The groups are shells around one centre, one inside the other: the same stretched ball of 4 dimensions in 6 sizes.
(in the rows, 128 means zero)
Some rows, each with its group after it:
[111 125 139 140 137 124 151 147  99 130 117] -> K575
[190 130 141  97 125 180 152 158 112  89 102] -> K940
[155 113 185 149 140 160 160 115 135 117 125] -> K575
[146 109 150 113 135 167 162 110 130 109 108] -> K806
[158 141 101 136 132 129 124 172 143 144 128] -> K806
[ 37 108 124 161 149  87 154 106 110 168 124] -> K668
[106 118 120 156 144 115 138 120 153 162 133] -> K129
[157 133 151 137 132 146 146 161 110 117 119] -> K129
[109 141  72 128 133 102 124 174 120 156 120] -> K668
[211 130 149 114 128 184 145 152 143  99 115] -> K575
[112 151  71 167 139  79 106 187 147 187 144] -> K940
[ 70 114 111 162 148  95 140 113 143 175 133] -> K129
[174 146 143 173 137 126 121 180 148 149 146] -> K940
[152 133 161 160 137 135 142 158 122 131 132] -> K61
[112 142 115 164 138  96 127 177 115 160 134] -> K668
[ 69 122 126 168 146  90 143 133 116 167 132] -> K129
[220 143 161 152 131 165 129 174 156 120 137] -> K61
[ 38 114  88 155 148  78 140 113 130 183 127] -> K575
[187 154 106 152 131 128 111 196 155 149 140] -> K940
[217 133 165 129 129 182 143 159 143 100 123] -> K806
[ 36 102 112 143 148  94 157  94 115 163 116] -> K575
[ 89 116 153 159 144 114 155 124 110 144 125] -> K61
[ 10 109  85 145 148  71 149 108 105 178 117] -> K61
[119 101 171 147 145 148 164  90 140 130 122] -> K668
[134 112 139  96 131 164 167 121 102  98  95] -> K940
[ 88 115 130 169 148 104 141 116 145 169 136] -> K129
[143 155  81 149 132 102 110 201 133 162 135] -> K61
[107 127  95 144 140 109 131 140 145 163 128] -> K806
[111 124 137 172 145 109 136 133 146 163 140] -> K806
[ 82 141  67 163 142  72 113 167 141 191 139] -> K668

New rows, each followed by its group:
[ 75 146  66 161 139  66 114 181 120 186 135] -> K668
[ 54  97 117 130 146 114 162  83 123 151 111] -> K940
[152 117 132 126 136 154 147 121 151 128 119] -> K668
[108 108 162 139 141 140 165 110 111 124 115] -> K806
[118 127 123 176 145 106 127 137 163 174 146] -> K940
[214 139 170 149 131 168 136 170 146 113 133] -> K668
[113 116 136 117 135 141 160 128 100 117 105] -> K806
[ 69 138  81 162 142  71 123 166 117 182 133] -> K806
[ 68 124  76 147 143  86 130 134 138 179 127] -> K668
[234 134 159 125 128 190 138 159 158 100 124] -> K940
[133 128 112 110 131 140 147 152 108 120 106] -> K129
[190 115 175 134 136 181 154 118 156 108 123] -> K668
[132 153  97 156 133  99 117 198 119 158 134] -> K61
[ 95 128  83 123 136 109 137 147 118 150 114] -> K129
[181 136 150 164 137 143 128 158 162 142 143] -> K668
[199 127 183 131 131 180 155 150 122  93 118] -> K668
[148 114 129 103 133 164 156 121 129 110 104] -> K61
[ 70 107 125 124 141 120 164 108  99 134 105] -> K129
[163 145 142 169 136 124 126 179 136 146 141] -> K61
[125 144  90 128 131 113 129 183 107 142 118] -> K668
[106 120 152 150 140 123 154 135 104 134 121] -> K668
[114  99 163 140 144 149 165  86 140 129 119] -> K668
[ 65 133  99 183 148  67 123 152 133 193 144] -> K668
[ 48 106 107 143 147  97 152  99 124 165 119] -> K129
[ 72 136  91 160 141  78 128 163 112 174 130] -> K806
[193 141 154 154 133 150 131 173 142 127 135] -> K129
[ 66 108 127 128 141 116 163 112  95 136 107] -> K575
[102 137 115 172 142  91 127 163 128 170 140] -> K806
[ 27 115  86 151 147  72 143 118 114 181 122] -> K129
[152 121 139  99 129 166 160 141 101  96  99] -> K61
[219 125 192 126 129 197 157 143 133  85 117] -> K668
[ 99 143  96 168 140  83 119 175 128 176 139] -> K806
[164 108 179 126 137 177 166 107 134 102 114] -> K806
[ 90 117 140 143 141 118 156 129 101 137 116] -> K129
[151 122 152 166 143 137 138 129 163 148 140] -> K61
[ 33 130  55 152 144  57 125 149 118 194 127] -> K61
[191 126 144 119 131 174 145 142 147 109 117] -> K129
[131 153  98 156 133  98 117 200 116 158 134] -> K940
